The rows come from 4 hidden closed curves, with some noise, and rows from the same curve form a group. Each curve winds through 6 dimensions. The rows are also pushed far along 5 directions, which tell nothing about the answers.
In the rows, zero is written as 128.
Some rows, each with its group after it:
[175 134 135 118 158  90 171 152 100 121  96 146 173 115 110  89  57]
Y
[128  99 110 186 101 111 170 150  60 179 144  83 164 139 113 170  92]
U
[156 163 138  96 117 135 190  96 135 119 127 112 122 110 177  67 145]
E
[134 143 130 108 170 124 133 122 143 110 116 174 102 105 111 102 109]
E
[114 134 139 112 142 127 116 152 104  98 102 127 147 167 144 136 135]
U
[130 129 150 136 108 144 144 118 139 131 121 127 118 126 143 101 140]
U
[105 115 117 151 135 120 110 140 117 131 127 142 141 149 101 160 112]
E
[128 162 137  94 155 150 157 141 145 123 124 207 108  95 147 105 104]
Y
[125  73 138 126 141  87  97 108 152 139 110 120 146 155  64 123  89]
Y
[ 95 131 119 108 142 135  85 162 116 113 130 125 141 125 117 173 132]
E
[128 105 129 118 124 108 131 126 126 133 123 122 140 134 137 125 131]
Y
[129 102 135 159 114 116 113 132 132 138 129 114 176 157  93 126  92]
E
[131  82 130 190  96 113 173  99 142 212 136 119 138 117  74 139  81]
S
[103 140 133 145 110 143 120 121 156 146 132 186 103 116 118 122 133]
Y
[127 125 140 131 125 123 137 144 133 133 117 170 137 132 115 127  87]
Y
[111 133 123 149 117 149 119 116 142 142 139 143 101 130 135 142 160]
E
[137 121 124 131  97 117 149 103 141 153 136 100 143  93 134 107 141]
U
[132 131 123 168 131 132 119 129 106 147 137 103 132 134 101 128 132]
S
[106  86 132 171  88 108  95 143 133 154 127 130 167 157  73 159  80]
Y
[145 132 127 123 159 114 139 121 112 131 115 128 110 136 122 112 130]
Y
[122 106 135 120 105 124 132  82 167 158 136 107 110 119 123 110 152]
Y
[139 124 108 153 110 115 156 154  64 134 131  80 152 137 159 160 139]
S
[103 155 140  77 179 161  80 141 156  80 115 150 115 148 137 144 149]
S
[127 137 118 174  95 138 135 146  94 169 149 105 143 129 120 152 124]
Y
[148 111 162  93 162 103 102 132 146  78  78 117 178 171 115  91 103]
S
[150 141 124 117 147 118 125 114 121  98 128 120 109 140 133 102 136]
S
[142 151 125  99 132 142 172 139  93 130 121  97 115 133 197 146 162]
Y
[122 160 145 107 129 165 112 137 135 108 127 140  97 154 164 129 162]
Y
[130 108 123 140 117  98 128 119 120 141 130 113 138 107  91 114 107]
E
[113 142 125  95 151 144 105 143 116  95 118  96 129 134 161 155 174]
U
[175 156 136  96 156 129 175 134 113 110 110 116 139 112 172  94 130]
E
[ 98  81 133 138  86 115 111 130 156 149 132 129 168 122  98 150  97]
U
[133 138 132 125 125 140 119 103 154 115 134 143 106 149 148 101 157]
S
[116 151 112 115 185 133 114 163  96 106 123 153 130 124 120 156 116]
U
[105 141 113 141 122 155 116 153 117 126 150 167 119 140 151 162 138]
S
[ 87 120 127 111 127 141  92 146 150 121 129 169 117 115 121 164 126]
E
[121 112 146 153 130 115 103 163 107 123 103 120 176 156  86 135  87]
U
[ 93  96 149 149  76 136 116  91 204 153 144 177 131 136  84 108  90]
E
[ 79 143 116 116 158 159  60 161 140  86 145 199 112 129 113 157 128]
E
[136 111 134 126 133 105 129 142 130 110 113 164 149 127 114 108  90]
E
[112 111 154 130  92 144 101 111 184 133 130 144 116 144 107 126 115]
Y
[151 138 137  97 190 122 117 132 118  87  96 115 139 156 141 115 141]
S
[ 76 133 131  99 101 161  87 147 143 117 140 112 147 140 160 170 168]
U
[125 141 128 122 153 145 123 141 121 105 120 143 114 125 140 131 142]
S
[125 134 126 116 156 115 110 147 120 124 116 126 158 120  93 141  99]
Y
[137 131 153  93 105 144 184  81 185 141 115 138 102 119 180  97 152]
S
[146 119 128 107 163 114 122 123 135 100 120 128 137 147 124 120 106]
S
[115 148 126  94 121 139 125 148 112 113 128  95 160 127 172 145 160]
U
[ 88 140 120 130 133 156 110 155 106 107 142 157 112 155 156 161 155]
U
[129 153 129 149 168 124 108 192  62 102 100 145 166 159 113 138 105]
U
[109 159 142  75 101 157  97 146 132 107 121  75 141 126 190 144 202]
E
[139 140  98 126 118 129 173 119  87 137 147  79 116 103 194 139 188]
U
[142 118 137 125 153 107 106 117 127  97 104 110 131 153 110 105 132]
S
[100 114 118 116 122 103  58 152  94  67 117  68 183 182 132 152 159]
E
[145 161 115 173 150 142 158 141  82 156 138 137 110 110 112 122 122]
S
[104 130 125  97 164 134 112 132 148  91 122 191 104 123 137 129 128]
U

New rows. What belongs after each?
[137 108 136 152 118 106 123 114 131 124 113 131 130 145 101 101 114]
S
[113 170 116 112 155 147 110 156  99 111 133 133 125 120 135 142 143]
E
[129 110 123 117 156 102 123 164  85 107 111  96 180 146 119 157  98]
U
[136 136 144 124 100 135 164 123 140 155 126 132 133 117 135 117 109]
Y
[119 113 131 171 121 128 122 132 115 145 124 136 125 135  96 130 116]
U
[152 126 113 110 169  87 136 162  64  82 101  98 171 146 140 132 112]
E
[140 131 143  98 135 124 154  97 160 124 115 119 125 119 134 101 122]
E
[111 131 137 135  96 143 123 137 139 139 128 145 127 135 136 142 130]
Y
[122 139 121 139 140 126 107 176  88 132 118 134 148 126 123 160 127]
E
[136 107 139 125 135 106 121 139 140 125 112 133 164 129  82 131  64]
Y
[125 109 127 132 117 119 142 116 133 162 136 135 126 121 123 115 123]
Y
[124 158 119 131 121 160 129 129 109 133 140  99  90 133 168 157 185]
Y
[117 170 138  46 155 169 125 118 158  85 119 129  84 118 204 128 201]
Y
[107 136 128 152 136 145 143 170  97 138 123 176 131 134 120 159  94]
U
[ 93 121 136 146 134 134  89 143 139 120 115 170 125 155  96 146 119]
S
[147  92 122 150 138  89 143 109 126 156 126 128 138 117  81 105  90]
Y
[118 118 135 131 100 130 130 131 143 128 127 146 138 128 142 121 129]
E
[135 115  94 219  80 114 169 135  55 184 152  91 125 125 128 159 143]
S
[130 152 124 142 151 150 138 152 103 146 142 167 106 132 119 140 104]
Y
[109 123 128 140 118 128 106 162 109 127 124 135 151 149 122 164 116]
Y
[184 156 159  72 171 115 139 117 140  79  90  99 143 133 132  68 109]
Y
[117 119 125 160 103 123 131 127 126 143 139 132 154 143 106 127 101]
E
[ 96 117 150 114 106 162 128 111 175 132 137 146 103 126 136 133 132]
U
[153 165 130 107 213 125 115 150  93  81  96 135 126 147 121 108 127]
S
[ 82 102 128 112 147 116  34 159 127 101 121 123 173 174  93 160 132]
Y
[138 159 129 107 155 132 143 146 111 124 113 131 133 121 132 135 117]
Y
[151 116 101 149 151  88 159 159  44 151 116  70 163 135 121 170 109]
Y
[111 137 109 112 129 140 115 126 111 127 139  91 110 124 177 151 206]
Y
[200 115 168  71 172  87 167  95 159  88  79 101 166 135 120  38  73]
S
[142 130 123 145 133 115 142 121 110 130 129 128 129 125 125  99 128]
U
[132 136 151 116 124 125  88 143 127 106 109 108 159 173 122 113 129]
Y
[ 90 132 109 158 142 127  81 162 109 139 133 154 144 132  81 173 116]
Y
[119 131 106 191 131 130 149 172  92 187 141 200 118  92  88 165  80]
E
[117  98  99 165  99 100 136 138  90 169 141  84 165 112 121 163 135]
Y
[138 123 141  96 130 117 135 126 144 121 112 107 154 121 125 126 107]
Y
[114 132 118 180  81 139 155 135 111 186 152 135 130 108 122 145 124]
E
[115 135 139 134  91 137 117 121 146 144 126 122 127 126 134 115 156]
E
[100 121 138 118 112 142 119 129 151 122 124 141 120 139 139 151 137]
S
[116 131 134 126 120 135  95 109 163 124 128 125 123 119 110 118 148]
Y
[115 140 126  91 140 135 127 149 108 103 114 103 144 130 170 156 158]
U
[ 88 111 123 122  97 149 117 118 161 148 145 127 104 118 140 176 154]
Y
[ 94 131 123 124  94 155 122 137 139 145 146 136 125 116 154 161 154]
Y
[127 126 125 110 125 125 132 132 127 121 121 121 118 109 157 137 156]
E
[ 92 124 129 137  91 144 131 100 173 168 140 154 101  98 120 136 146]
Y
[131 134 104 169 145 106 106 163  70 127 124 117 154 136 101 153 122]
Y
[118 163 110 113 175 131 131 162  88 117 115 168 119 123 145 143 143]
Y
[ 94 118 142  98  98 148  76 116 180 127 133 116 111 108 132 141 172]
E
[118 110  97 186  93 115 166 153  69 201 154 109 148 114 123 179 114]
Y
[144 117 129 149 122 112 172 126  88 149 120  91 141 143 129 127 113]
U
[150 127 126 128 126  98 163 110 112 109 117 121 139 130 139  86 119]
E
[146 109 120 128 112 106 155 140  86 152 129  62 170 130 144 145 125]
Y
[145 174 145 103 175 133 134 168 113 102 102 183 146 135 116 105  77]
Y
[ 93 119 101 143 150 135 103 156 107 126 140 152 118 119 117 183 131]
U
[129 149 110 139 112 138 124 149  86 128 147  87 150 163 165 156 159]
S
[136 101 133 156 111 108 131 106 145 151 131 141 123 122  95 101 107]
Y
[125  96 159 128  81 119 127  92 178 132 119 122 141 135 121  79 123]
U
[117 128 123 146 111 123 130 119 135 157 129 125 132 110 104 135 126]
Y
[133 169 129 132  91 164 190 134  94 156 139  99 121 109 201 124 174]
U
[129 185 120 115 158 163 133 139 107 121 133 131  99 116 164 131 175]
E
[ 99 138 144  88 133 155  99 141 171  90 122 183 123 131 149 130 133]
E
